The rows are grouped in 4 different ways at once. Each group adds its own fixed numbers to the row, and there is some noise. The rows also spread widely along 17 directions, which tell nothing about the answers.
In the rows, 128 means zero.
Some rows, each with its group in each grouping after it:
[167 113 159 126 135 146  97 112 144 133 120 109 136 136 132 144 151 157
 154 155 139 158  79 104 102 100] => A Piv L (2)
[ 90 163 132 121 103 112 172 181  86 108 193 164  95 124 143 146  66  87
 109  51 113  91 157 125 100 143] => J Metod K (3)
[ 54 121 196 142 122 144 117 144 177 121 138 162 139 135 126 146  89 116
 105  72  98 112 130 119 125 186] => A Metod F (0)
[141 143 123 119 104 119 143 115 148  87  98 139 157 146 148 138 129 109
 108 116 109 137 114 148 180 114] => G Piv N (1)
[151 121 101 161 113 124 142  97 113 129 174  64 125 115  87 166 105 102
 155 115 124 138 103 157 112 103] => X gif H (4)
[127 102 178 133  72 155  90 134 154 166 147 174 161 131 135 146 101 112
 183 126 152  88 111  74  85 101] => G gif H (5)
[118  99  75 133 126 153 121 114 171 124  78 127 150 160 125  97 130 112
 125 150 150 141  82 127 141 153] => J gif L (2)
[135 114 136 164  68 151 217 130  70 146 183 147 122 112 108 116  66 158
 129 124 120 130 159 107  83 136] => M Metod K (3)
[129 142 139  93 131 143 154 105 138 115 162 154 107 171 107 148 124 162
 105 128  77 122 139  90 127 117] => B gif U (4)
[ 90  89 146 124 107 175 146 172 156 129 134  90 156 135 121 124 146  90
 106 111 124 145 120  74  96 127] => B gif U (1)
[128 151  97 116 116 119  95 144 190  80 121  75 137  89 152 176 176  61
 113 143 116 148 149 116 103  97] => X Piv F (0)
[127 115  68 161 146  80 139 206 137  95 159 135 156 118 133 140 162  90
 151 107 100 112 147 191 177 120] => M Piv N (5)
[146  93 140 120 138 107 112 113 194  89 131  65 106 105 140 169 141 135
 138 124 174 123 118 115  61 125] => M gif K (3)
[122 103 101 111 112 130  65 114 154 146  90 166 156 126 140 141 142  89
 145 131 168  93 144  97 140 145] => J gif L (5)
[ 93  83 119 148 124 104 154 146  77 129 146 133 132 117 137 118 116 109
 112 132 119 119 153 162 150 146] => B Piv K (1)
[159  89 118 151 112 156 157 129 123 163 139 187 164 140 115 110  99 181
 158 114 141 105 157 100 128 148] => B gif K (3)
[ 89  71 155  71 129 113 115 124 117 115 112 161 123 129 120 163 118 115
  98 133 126  78 125  87 134 141] => M Piv F (0)
[104 138  99 127  94 152  88 150 203 103  90 119 174  84 114 160 144  91
 107 147 101 123 102  97  90 174] => X Piv K (2)
[122 127  79 164 126 113 122  41 148 130 158 113  80 131 115 133  84 157
 145 174 132 129 145 159  73 141] => X gif H (4)
[164 132 145 128 146 135 150 107 162 110 146 101 105 149 145 131 105 166
 134  97 158 153 134 113  93 106] => B Metod U (0)
[135 152 140  98  98 144 110 156 154 121 125 201 167 120 169 156 153 105
 118 129 103 106 205  56 132 101] => B gif K (1)
[ 95 114  85 151 163 142 103 125 110 147 141 135 137 156 112 122  91 116
 137 146  99 130 104 151 116 119] => G Piv K (1)
[132 115 157 157  93  88 125  87 126 110 114 111 121  95 161 145  90  96
 136 136 150 131 104 185 144 136] => A gif K (3)
[143 141  87 165 109 193 148 112 129 162 161 116 138 109  96 132  91 103
 156 107 117 161 134 128 142 100] => X gif N (2)
[194 161 195  90  81 127 146 182 131  89 145 154 161  89 137 185  84 122
 157 100 120  94  58  77  95  67] => J Metod K (3)
[138 121  80 155  91 170 138  85  99 169 111 180 171 120 107 125  72 102
 133 116 126 123 160 118 168 137] => X gif H (3)
[143 146  86 154  93 149 199 163 103 140 136 165 143 108 117  90 130 122
 113 148  90 163  91 148 170 138] => A Metod H (5)
[140 111 127 146 105 109 155 110 147  99 104 171 142 138 167 111  88 162
 122 113 161 118 185 126 117 168] => J gif L (3)
[142 164  82 123 153 121  80 111 174 107 156 158 117 137 158 166 116 129
 155 146 107 113 202  97  78  83] => B gif K (2)
[ 85 135  83  91 174  97 105 135 104  86 122 155 124 112 121 178 114  89
  64 132  61 108 178 118 132 153] => M gif K (5)
[104 131 140 103 135 132 130  85 144  83 145  87 119 175 102 180 136 111
  74  77  92 136 144 101 134 139] => A Metod K (2)
[117 165 111 118 129 139  93  89 145 120 112 149 131 105 129 162 130  98
 101 166  70 152 141 137 165 120] => G gif K (2)
[135 107 142 103 110 111 163 125 140 104 124 118 106 108 138 138 168 136
  96 167 123 137 110 123 133 134] => M gif K (3)
[137 126 112 124  81 105 106  93 115 116 138 150 151 193 134 164 112  97
 155 114 132  77 142  91  94 108] => A gif L (3)
[135 122 108 148 100 125 153 136 157 122 169 110 122 106 110 151 144 137
 142 107 127 115 163 120  97 142] => B gif F (1)
[135 130 104 152  87 147 162 141 140 132 137 151 151 111 130 124  89 104
 138 117 120 122 146 121 142 122] => B gif K (0)
[166 131 143 133 139 151 128 117 117 133 130 123 144 111 117 154  95 134
 140  79 146 141 133 114 136 117] => J gif L (1)
[139 120  69 120 207 146 119 114  95 147 129 148 106  81 129 121 144 147
 105 189  92 178 160 155 175 101] => X Piv H (3)
[145 111 123 107 121 171 141 120 158 111  85 154 174 132 142 113 129 152
 110 169 114 150 142  69 121 102] => B Metod N (1)
[141 124 145 103 121 127 112 104 145 110 120 133 139 113  89 183 123 135
 132 136 107 104  81 106 128 125] => M Metod L (2)
[177 150 136  94  96 123 147 103  96 135 118 153 116 155 143 137 153 138
 112 130 137 137 101  98 127 119] => B gif H (3)
[116  70  84 126 155 126 167 103  94 113 142 122 119 171 123 115  80 125
 109 115 131 127 162 125 140 119] => A gif U (5)
[158 136 163 160  77 146 179  95  78 140 164 123 131 125 113 138 109 154
 119 130  98 167 141 119 124 116] => A Piv H (3)
[120  98 119 128 110 146 170 121 161 113 133 104 107 136 140 101 154 137
 105 131 151 154 145 126 144 133] => J Piv L (3)

New rows. What belongs after each?
[158  97 131  81 197 121  90  67  95 118 112  63 107 103  92 189 140 142
 108 154 118 149  96 118 129  93] => B gif L (1)
[132 127 133 168 123 159 163 122 118 143 162 131 130 129 138 112 125 138
 118 117 118 182 197 128 141 120] => J gif H (3)
[116 134 146 122 141 170 129  71 165 134 128 125 108 147 116 127 125 146
  89 130 109 175 146 116 164 137] => J gif U (5)
[138  99 118 115  99 113 172  90 137  84 156 103 109 166 133 136  85 137
 137 132 144 107 136 105  72  88] => B Metod F (4)
[146 118 157 126 121 121 119  91 162 110 123 110 138 119 111 163 164 151
 111 138 113 143 126 121 143 141] => J gif H (3)
[132 101 139  94 181 105 115 128 148  70  90 136 147 109 153 162 119 131
  98 140  98 138 144 129 154 114] => B gif F (2)
[121 129 128 136  65 171 183 145 100 154 166 139 129  86 109 127 108  92
 124 125 106 133 131 102 135 105] => B Metod H (3)
[129 107 141 145 146 124 130 138 159 116 143 123 155 123 102 145 166 183
 114 137  94 135 129 129 111 170] => X Metod K (3)
[ 88 131 127 144 140 134  94 148 130 123 157 134 167 156  89 157 161 128
 101 146  44 134 139 113 119 151] => J Piv K (5)
[118 104  79 135 140 121 126 175 120 133 144 147 132 116 124 133 101  95
 150 116 140  99 116 120  90 131] => M gif H (5)
[159 129 107 100 149 134  81  62 145  97  95 104 123 106 134 167 116 136
 113 157 140 145 169  93  99 111] => J Piv L (4)
[180  81  77 143 169 159 148 103 124 150 142 119 154  86  66 146 124 176
 148 145 108 139 132 140 179 116] => X gif K (3)
[148 126 117 115 116 142 152 169 109 127 143 163 145 101 121 136 101 117
 133 128 113 120 113  98 125 105] => J gif H (5)
[117 116 138 127 115 127 134 114 171 114 143 149 112 116 128 144 127 153
 122 138 114 117 141 117 122 156] => A gif K (2)
[104 123 166 111  95 131 150 184 110 135 138 170 140 139 139 116 186 117
  92 120 107 137 115 117 165 159] => J Piv F (5)
[112 131 141 164  89 143 129 123 186 122 133 127 132 144 141 112  93 122
 151 147 129 134  69 137  83 144] => A gif K (4)
[120  86  73 128 143  96 135 161  82 139 174 132 122 155 108 151 139 103
 151  92 147  77 148 119 101 129] => M gif H (1)
[159  93 132  92 125 149 114 139 125 143 144 120 133  92  94 169 168 135
 152 190 117 122  88  64  91  80] => M gif H (2)
[120 142 118 147  95 136 107 115 180  90 110 125 171 131 135 163 110 101
 119 125  97 129 161  94  77 143] => A gif F (3)
[135 123 156 161  99 147 159 127 153 117 139 128 150 120 122 135  75 117
 146  83 129 132 115 138 152 122] => A Metod L (0)
[ 86 125 142 167  94 108 129  82 125 149 177 123  89 150 101 141 129 125
 137 128 107 114 109 174 133 170] => A gif L (3)
[119  96 106 140 150 152 111  99 118 168 146 133 112 141 131 130 139 112
 137 111 153 143 189 122 137 126] => M gif F (3)
[139 136  90 102 133 114 166 183 103 125 158 170  91 141 163 109 134 120
 127 139 139 123 134 108  95 107] => M gif U (5)
[155  18 138 131 181 133 107 118 100 150 140  61 157 101  55 171 157 161
 154 112 144 130  86 140 159 127] => G Piv H (2)
[159 130 163 144 122 163 106  89 177 135 137 147 173 166  93 156 126 163
 166  98 114 129 104 117 175 111] => J Metod N (2)
[ 98 100 126 140 137 110  83 131 149 133 132 112 116 107 153 136 156  95
 147 142 152 129 130 153 110 134] => B Metod F (2)
[ 90  90 171  97 161 147 153 132  68 152 157 153 102 149 100 128 121 147
 100 131  82 137  84 129 175 128] => B gif N (2)
[ 70 101 132 141 137 166 113 123  72 173 122 170 158 172 132 109  79  65
 115  98 114 133 131 126 165 121] => B Metod H (3)
[ 90  82 142  92 123 128 129  84 170 102  98 158 105  84 135 142 108 134
  99 202 113 108 145 107 141 127] => M gif L (3)
[150 135 109 139 163 136  80 103  97 135  88 161 164  93 165 144  80 107
 129 150 119 159 175 136 133 107] => G gif K (3)
[136 142 161 115 135 137 128 138 109 136 108 185 143 122 141 135  84 116
 115  77 118 130  99 146 192 138] => B Piv F (5)
[118 154 109 142 133 119  93  80 121 140 152 115 110 131  99 176 121  80
 132  83 105 125 130 171 174 151] => A gif U (4)
[121 110 184 101 146 145 101 118 162 123 148 112 100 103 132 172 116 116
 135  94 140 121 118 104 123 108] => A gif L (3)
[129  85 116 120 133 137 142 126 120 127 135 127 127 158 165 104 152 112
 130 159 155 154 161 109 131  73] => M Metod N (5)
[112  69 121 128 182 149  99 115 155 131 120 102 132  47 101 150 139 157
 111 162 113 140 167 120 121 155] => B Metod K (3)
[115  95  95 131 168  88  96 141 125 118 141 105 116 142 146 144 138  90
 148 122 145 110 119 153 105 112] => B gif H (3)
[139 104 110 138  88 168 138 115 146 165 134 155 135 121 126 118 123 104
 163 128 159 123 140 113 156 113] => M gif N (4)
[128 100  67 138 129 121 189 132 114 128 182 135  90 115 116 112 125 162
 118 143 127 127 184 123 100 139] => X gif H (5)
[150 129 113 160 138 150 122 137 117 132  82 141 190 103 110 130 104 131
 116 119 114 167 109 130 117 172] => M Metod F (5)
[154 169  88 110 145 160 118 137 230  97 147 118 121 136 116 151 171 135
 136 128  97 142 122  97 116 102] => A Metod U (4)
[ 79  80 177 145  66 122 109  74 107 170 131 145 129 145 101 122 134 131
 135 188 132 106  68 137 123 172] => J Metod H (4)
[167 125  72 153 123 132 126 117 172 122 156  85 137 122 107 157 129 119
 164 106 142 122 146 123 106 109] => B gif K (0)
[106 118  83 164 101 128 148 145 156 105 176 150 150 160 127 134  76  96
 160 107 102  91 179 121 105 114] => A gif U (4)
[154 139 137 119 133 158 129 112 170 141 159 167 121 149 132 134 117 159
 158 112 129 117 146  99 132  90] => B Metod U (3)
[130 110  93 123 120 148 146 106 139 132 140 142 131 133 100 143 130 122
 120 114 111 118 149 107 156 134] => A gif H (3)
[139 137 118 120 141 106 114 110 152 114 143 187 127 116 132 171 114 132
 140 120 104  91 178 126 156 115] => M gif H (3)
[129 120  99 154 130 140 165 103 133 110 156 114 117 154 133 126  71 124
 135  96 130 144 173 134 124 104] => B gif L (2)
[140 115 136 112 183 133 121 122 117 134 142 129 113 133 125 140 117 138
 130 102 129 139  96 155 162 109] => G Metod K (3)
[136  98  97 166  94 157 138  98 117 133 108 129 183  94  98 134  68 102
 141 133 117 129 141 128 145 140] => A Metod U (4)
[129 107 136 120 130 123 131 117 118 110 133 124 145 149 142 143 138 120
 112 152 101 138 147 114 132  99] => B gif K (3)
[123  87 102 119 180 101 135 102 118 116 123 132 108 123 133 130 130 130
 113 142 118 132 137 173 191 119] => B gif H (3)
[127 125 132 161  55 138 161 172 175 118 188 111 136 135 138 134 176 118
 152 119 128 125 174  85  62 125] => A gif L (3)
[122 145  48 132 169 158 124 103 165 124  93 198 120 112 135 106  75 152
 115 153 103 135 167 126 136 160] => A gif L (3)
[ 79  92  99 101 130 121 112 145  82 141 128 154 120 131 150 129 131  70
 100 111 147 106 168 109 125 155] => X gif N (5)
[168 108 126 153 152 119 137  96 102 136 169 112 114 112 123 156  64 141
 157  63 161 123 172 148 131 112] => B gif K (5)
[101 107 218 211  88 140 157 133 182 133 146 141 139 124 183  86  87 142
 149 114 155 170 142 173 132 145] => J gif H (3)
[114 115 141 119  81 166 116 111 167 130  97  89 131 110 106 135 144 118
 101 139 146 149  81  88  90 176] => J Piv U (2)
[117  99 117 132 170 165  96  88 157 130 128  74 154 125  68 181 125 112
 108  79 107 144 134 117 147 142] => X gif H (3)
[151 140 111 120  99 151 185 159 128 118 143 178 121 103 169 100  81 119
 145 119 139 128 153 116 137  89] => B Metod N (4)
[105 104 132 126  68 111 152 156 164  86 117 166 175 182 130 126 147 135
 122 154 100  92  92  94  95 157] => A Metod F (2)
[108 123 106 125  99 142 110 122 118 154 114 156 138 130 131 127 161 111
 103 120 144 127 170  97 108 197] => X gif L (4)
[148 177 172 136 125 109 150 173 119 115 136 158 114  82 155 140 128 130
 112 114  95 156  75 171 150 154] => A gif K (3)
[166 187  99 126  65 140 164 113 159 121 144 169  97 133 148 121  94 137
 145 129 145 123 108 112 102 124] => J gif K (2)
[122  92 170 120 126 155 135 169 182 150 138 112 143 114  93 140 197 122
 135  66 142 121  62 136 192 157] => B Metod F (1)
[134  77 158 109 131 118 119 205 138 104 161 140 168  93 133 177 157 103
 164 132 102  97 132  94 131  77] => A gif F (2)
[100 109 158 150 143 146 111 118  88 155 168 169 122 131 130 132  35 129
 162 140 112 120 138 126 107  98] => J gif U (2)
[109  73 130 137 128 107  91 105 139 133 123 121 143 129 153 144 152  92
 137 136 159 117 166 134 138 123] => X gif H (3)
[142  95 215 145  91 105 188 135 149  84 172 105 121 123 136 152  91 163
 141  97 130 122 101 136 100 119] => A gif F (3)
[ 57 147 167 111  96 173 149 138 150 154 205 160  74 137 108 132 108 128
 112 114 100 104 127  83  94 134] => J Metod K (1)
[161 176 105 174  63 101 121 126 140 106 125  99 180 107 134 163 209  97
 123 131 103 156 183 139 124 147] => B Metod L (1)
[148 150  96  94 171 155  99 116 126 127 144 153 130 130  99 178 125 143
 124 122  84 119 160  68 108 105] => A gif L (1)
[137 107  79 180  72 153 142 136 125 151 146 138 173 117 114 127  60  89
 186 111 144 100 149 113 100 112] => B gif N (0)
[148  75 122  87 147 144 114 106 139 152 113 149 108 182 158 104 128 160
 136 120 217 117 112  65  71 127] => X gif H (5)
[131 111 159 133 146  97  87 124 134 115 143 143 139 134 127 172 116 148
 155 139 111 100 119 119  92 128] => A gif L (0)
[121  91  80 112 121 130 112  66 118 146 121 136 137 168  96 144 165 119
 115 130 140 108 151 110 159 147] => X Metod H (2)
[138 143 150 158 119 135 140  95 142 143 126 151 123 208 158 102 137 154
 122 102 149 167 129 139 119 155] => M gif F (3)
[156 130  99 110 147 105  91 123  87 138 116 179 151 152 114 149 153 145
 136 140 120 107 107 117 135 146] => J Metod H (2)
[113 117 108 138  67 111 136  89 125 137 137 116 111 101  83 151 137 115
 127 156 120  99  88 138 116 176] => A Metod F (0)
[162 124 168 133 127 137 103 102 127 126 132 109 138  96 133 165 129 144
 141 130 135 158 151 112 114 114] => J gif N (2)
[138  83 134  99 123 145 120 115 118 135 123 132 172 139  82 162 181 147
 107 122 120 111 152  62 140 142] => J Metod H (1)
[127 123  55 113 143 111 103 139 147 113 110 124 134  82 110 161 135  81
 121 116 127 105 116 146 139 158] => X gif F (5)
[166  66 155 128 189 151 124 153 110 147 154 108 155  83  88 168 124 141
 168 135 109 138  88 134 170  67] => M gif K (3)
[ 93 119 161 124 114 175 153  97 112 160 157 117  92 113  81 139 109 118
 106 109 112 147  98 125 151 147] => M Metod L (4)
[119 169 138 114  86 148 158 103 194 118 138 165 105 135 138 132 133 105
 111 108 101 133 130 142 202 125] => B gif F (4)
[ 97 103 145 119 102  63 124 143 177  76 107 100 101  81 180 145 133  76
 108 114 169 104 122 168 120 168] => B gif U (5)
[143 133 180 129 106 196 131 129 137 188 139 163 128 113 123 129 138 132
 134 107 140 159 113  83 138 126] => M gif H (3)
[159 139 159 110 161 166 154 130 154 126 154  95  92  88  86 140 142 193
 118 187  82 184  32 115  99 100] => J gif H (3)
[162 108 159 139  95  81 111 152 121 136 141 163 144 126 143 154 155 158
 172 142 156  86 110 111  65 147] => M gif H (3)
[130 127 101 128 167 118 131 143 110 115 144 114 128 112 124 151 142 122
 112 107 110 144 151 144 135 134] => X gif N (1)
[121 136 135 145  82 106 158 184 123 100 181 150 126 102 135 155 110 120
 147  96 106  96 144 126  97 139] => A Piv N (2)
[101 107 165 131  97 104 115 103 170 109 131 137 131 181 140 128 157 150
 121 171 118 118  85 132 103 145] => X Piv H (4)
[125 113 130  96 158 125  80 145 131 132 110 155 144  85 116 170 163 127
 120 142 102 112 129 111 136 147] => G gif L (3)
[131 127 155 149 129 147 123 114 174 119 136 130 132 155 143 128  81 149
 149 126 140 144  88 116  73 115] => X gif H (2)
[144 167 132 118 127 150 150 167 143 114 116 156 140  77 141 132 161 134
  88 109  96 166 166 115 150 162] => B Metod L (4)
[143 160 122 153 103 132 162 112 116 134 186 145  94 138 147 130  62 117
 156  93 131 126 152 148 121  97] => B gif K (4)
[104  91 109 117 126 125 144 142 177 111 111 168 152 153 116 114 190 157
 106 188  92 117 116 116 142 155] => M Metod F (3)
[164 120 182  98 138 135 131 106 128 134 135 173 124 156 143 130 157 178
 131 152 120 142 103 104 157  97] => A Metod H (4)
[119 165 114 139 159 145  96 117 137 137 107 177 149 126 125 143 124 111
 107  83  92 147 151 151 185 178] => A Metod F (4)
